The first 6 rows are patterns. Each new row is the sum of 2 different patterns, raised or lowered, with some noise. Before adding, each is slid sideways (what falls off one end comes back at the other) and multiplied by a number that may be negative. Names go in the order of the patterns.
Known rows, each followed by the names of its patterns:
[.05, .07, -.14, -.01, -.13, -.05, .07, .03, -.11, .04, -.13, .03, -.11, .11, -.04, .01, .00, -.06, .05, -.05, -.11, -.08, -.01, .10, -.32, -.12, -.20, .02, .04, -.03, .10, .02, .17, .24, -.08, -.03, -.02, -.08, .00, -.10, -.06, .04]
A
[-.17, .11, .08, .18, .07, .03, .09, -.11, .03, -.14, .08, -.16, -.05, .01, .00, .03, .00, .18, .12, .09, -.07, -.01, .01, .00, -.02, -.21, .18, .01, -.14, .15, .13, -.16, .03, -.07, .13, .00, -.02, .05, .10, .03, .21, .05]
Z
[-.08, .09, .03, .05, .19, .10, .00, -.10, .04, -.10, -.11, .05, .02, -.02, .19, .13, .28, -.07, -.15, -.04, -.16, -.06, .02, -.21, -.02, .07, -.17, -.18, .14, -.04, .03, .09, -.01, -.15, .04, .07, .05, .14, .28, -.18, .03, -.23]
L
[.04, .06, .02, .05, -.16, -.13, .02, -.02, -.03, .02, .13, .02, .07, -.07, -.03, -.09, -.12, -.09, -.01, -.15, .06, -.14, -.02, .01, -.04, -.05, .00, -.03, -.04, -.09, .17, .08, .05, -.13, -.10, -.08, .01, -.14, .07, -.10, .01, .06]
Y
[-.04, -.06, .17, -.03, .03, -.06, -.02, -.14, .21, .20, .04, -.14, .11, -.20, -.01, .05, .00, -.08, -.28, .13, -.07, -.06, .08, .11, .11, .09, .08, .06, -.16, .16, .02, -.09, .04, -.02, .08, -.12, .03, -.21, .03, -.10, -.02, .10]
D
[-.09, .10, -.03, -.04, .11, -.15, .03, .00, .09, -.27, -.06, -.10, .03, -.04, -.07, .04, .21, .04, .05, -.10, -.09, .00, -.09, -.07, .03, .02, .13, -.07, .10, .05, .15, .05, -.08, -.10, -.20, .15, -.05, .12, .14, .02, .00, -.06]
G

New rows. What belongs after each?
[-.22, .00, -.17, -.09, -.08, -.18, -.14, -.17, -.25, -.19, -.23, -.11, -.14, -.09, -.21, -.23, -.07, -.11, -.30, -.06, -.23, -.22, -.15, -.21, .00, -.21, -.20, -.21, -.15, -.25, -.21, -.17, -.22, -.27, -.05, -.23, -.16, -.05, -.07, -.23, -.21, -.19]
L D
[.03, .01, -.08, -.04, .12, .08, -.19, -.02, -.11, .10, -.05, -.12, -.01, .20, .15, -.21, -.17, -.22, .05, -.02, -.05, .14, .06, .30, .16, .05, .05, .14, .01, -.04, -.14, -.20, .20, .03, .20, .03, .04, -.08, -.07, .01, .14, -.09]
A G
[-.04, .02, .07, -.17, .08, -.01, -.06, -.14, .06, -.07, -.02, .04, -.05, .00, .12, .03, .05, .11, .20, -.23, .00, -.22, -.02, .09, .08, .12, .20, .08, .09, -.12, .13, -.06, -.09, .06, .05, -.02, .16, .12, .27, -.18, -.18, -.07]
L Y
[-.03, .11, -.31, -.06, -.33, -.40, -.04, -.07, -.02, .06, -.17, .02, -.01, -.22, .01, -.18, .03, -.16, .26, .00, -.06, -.15, .04, -.05, -.02, -.30, -.04, -.22, .04, -.02, -.09, .04, -.06, -.07, -.02, -.14, .00, -.26, .13, -.13, .02, -.03]
A G
[.33, .24, .18, .05, .30, .36, .27, .27, .16, .31, -.03, .17, .11, .20, .17, .14, .17, .17, .53, .13, .16, .35, .09, .06, .22, .15, .20, .13, .23, .29, .25, .18, .17, .13, .10, .48, .10, .12, .07, .17, .17, .13]
Z Y
[-.11, -.09, -.09, -.21, -.27, -.13, -.28, -.09, -.03, -.02, .02, -.05, .01, -.03, -.21, -.03, -.13, -.08, -.07, -.04, -.02, -.21, -.10, -.16, -.11, -.08, -.12, .03, -.19, -.10, -.01, -.11, -.05, -.16, -.08, -.12, .07, .03, -.14, .00, .04, -.11]
A D
[.01, -.08, -.06, -.01, -.04, .03, -.08, .01, .00, .28, .11, .12, .08, -.01, .16, -.13, -.13, .05, .21, -.05, .05, .01, .00, .24, -.06, .00, .13, -.15, -.17, .02, .11, .08, .04, .09, .00, -.03, -.09, -.11, -.23, -.01, .27, -.10]
Z L
[-.19, -.24, -.36, -.15, -.42, -.24, -.24, -.21, -.49, -.27, -.32, -.23, -.36, -.16, -.17, .03, -.24, -.25, -.34, -.41, -.28, -.45, -.46, -.20, -.24, -.13, -.30, -.17, -.17, -.10, -.24, -.37, -.40, -.38, -.12, -.25, -.13, -.18, -.27, -.20, -.35, -.29]
A G
[-.04, .05, -.12, .02, -.07, -.13, -.09, -.01, .00, -.06, -.08, -.02, -.06, -.10, -.10, -.08, -.09, -.08, -.02, -.01, .00, .02, -.12, -.08, -.12, .01, -.12, .09, -.10, .01, .00, -.06, .01, .00, -.08, -.11, -.12, .00, -.04, .01, -.12, -.05]
Y D
[.10, -.18, .04, -.12, -.12, -.02, .07, .11, .13, -.13, .02, .03, -.12, .13, -.13, .09, -.08, .18, .12, .15, -.12, .04, .03, .01, -.21, -.06, -.03, .14, .09, .10, .11, -.04, .02, .01, -.04, .10, -.09, -.01, -.20, -.04, .00, .13]
Z G
[-.05, .08, .11, .01, -.03, .04, .01, .15, .00, .16, .05, .07, .04, .16, -.01, .07, .04, .08, .07, .05, -.10, -.08, .07, .14, .00, .16, .07, .12, -.02, .10, .27, -.08, .03, .16, -.01, .03, -.06, .01, .02, .00, .09, -.04]
Z D
[.02, -.02, .07, .07, .13, -.13, .09, .02, .00, .03, .03, -.09, -.07, -.03, -.06, .04, -.02, -.19, -.15, -.06, .08, -.09, .19, .04, -.01, -.06, .02, .16, -.11, .01, -.09, .01, -.09, -.18, .00, -.01, -.15, .09, -.16, .03, .03, -.06]
Z D
[-.20, -.07, -.34, -.05, .05, -.16, -.08, -.19, -.08, -.07, -.10, -.04, -.17, .10, -.14, .09, .01, .02, -.03, -.04, -.09, -.24, -.22, -.21, -.04, -.04, -.16, -.01, -.12, .14, -.21, -.09, .06, -.20, -.19, .08, -.13, .12, -.12, -.02, -.11, -.17]
Z Y
[-.18, -.17, -.27, -.20, -.32, -.29, -.29, -.33, -.46, -.27, -.20, -.53, -.37, -.36, -.39, -.36, -.32, -.09, -.32, .02, -.05, -.37, -.30, -.23, -.16, -.35, -.31, -.29, -.29, -.29, -.28, -.45, -.33, -.43, -.22, -.30, -.25, -.31, -.25, -.38, -.29, -.29]
A D
[.06, -.10, .01, .00, -.12, -.04, -.07, -.23, -.18, -.23, .03, -.15, -.10, -.08, -.01, -.05, .05, .01, -.09, .13, .18, -.18, -.05, -.09, -.15, -.05, -.03, -.12, -.08, -.06, -.10, -.29, .04, -.14, .04, .03, -.09, -.14, -.06, -.24, -.10, -.12]
A L
[.12, .06, .26, .16, .29, .46, .13, .24, .08, -.01, .12, -.04, .05, .18, .08, .20, .04, .04, -.07, .16, .18, .19, .07, .17, -.07, .18, .06, .28, .17, .29, .06, .09, .07, .05, .08, .07, .14, .32, -.12, .02, -.10, .18]
A L
[.06, .03, -.07, -.04, .04, -.34, -.22, -.30, .11, .15, .05, .07, .12, -.14, .19, -.05, -.16, .05, .03, -.17, -.06, .06, -.01, -.06, .08, -.06, -.12, -.21, -.17, -.32, .14, -.05, .20, .11, -.04, -.07, .04, -.24, .00, -.04, .02, -.05]
L Y
[.04, .01, .01, -.07, -.02, -.13, .02, -.02, .05, -.10, .09, -.27, .00, -.16, .12, -.06, -.03, .03, .06, .07, -.02, -.16, -.13, .00, .03, -.32, -.09, -.16, .10, .00, .03, .11, .11, .18, .16, -.12, -.14, .07, -.09, .07, -.01, -.04]
A G
[.33, .32, .12, .02, .12, .09, .14, .01, -.03, .24, .16, .19, .04, .18, .06, .12, .25, .20, -.04, .25, .02, .13, .04, .25, .14, .10, .16, -.01, .21, .05, .02, .10, .11, .22, -.11, .01, -.04, .14, .17, .06, .33, .24]
A D
[.02, -.18, -.17, .10, .10, .19, .11, -.03, -.03, .03, -.15, -.13, -.03, .10, .07, -.14, .03, -.16, .03, .08, -.15, .01, -.17, .22, .33, .01, .14, .07, -.05, .21, -.03, -.07, .20, .22, -.03, -.04, .00, -.14, .00, .21, .03, -.11]
A L
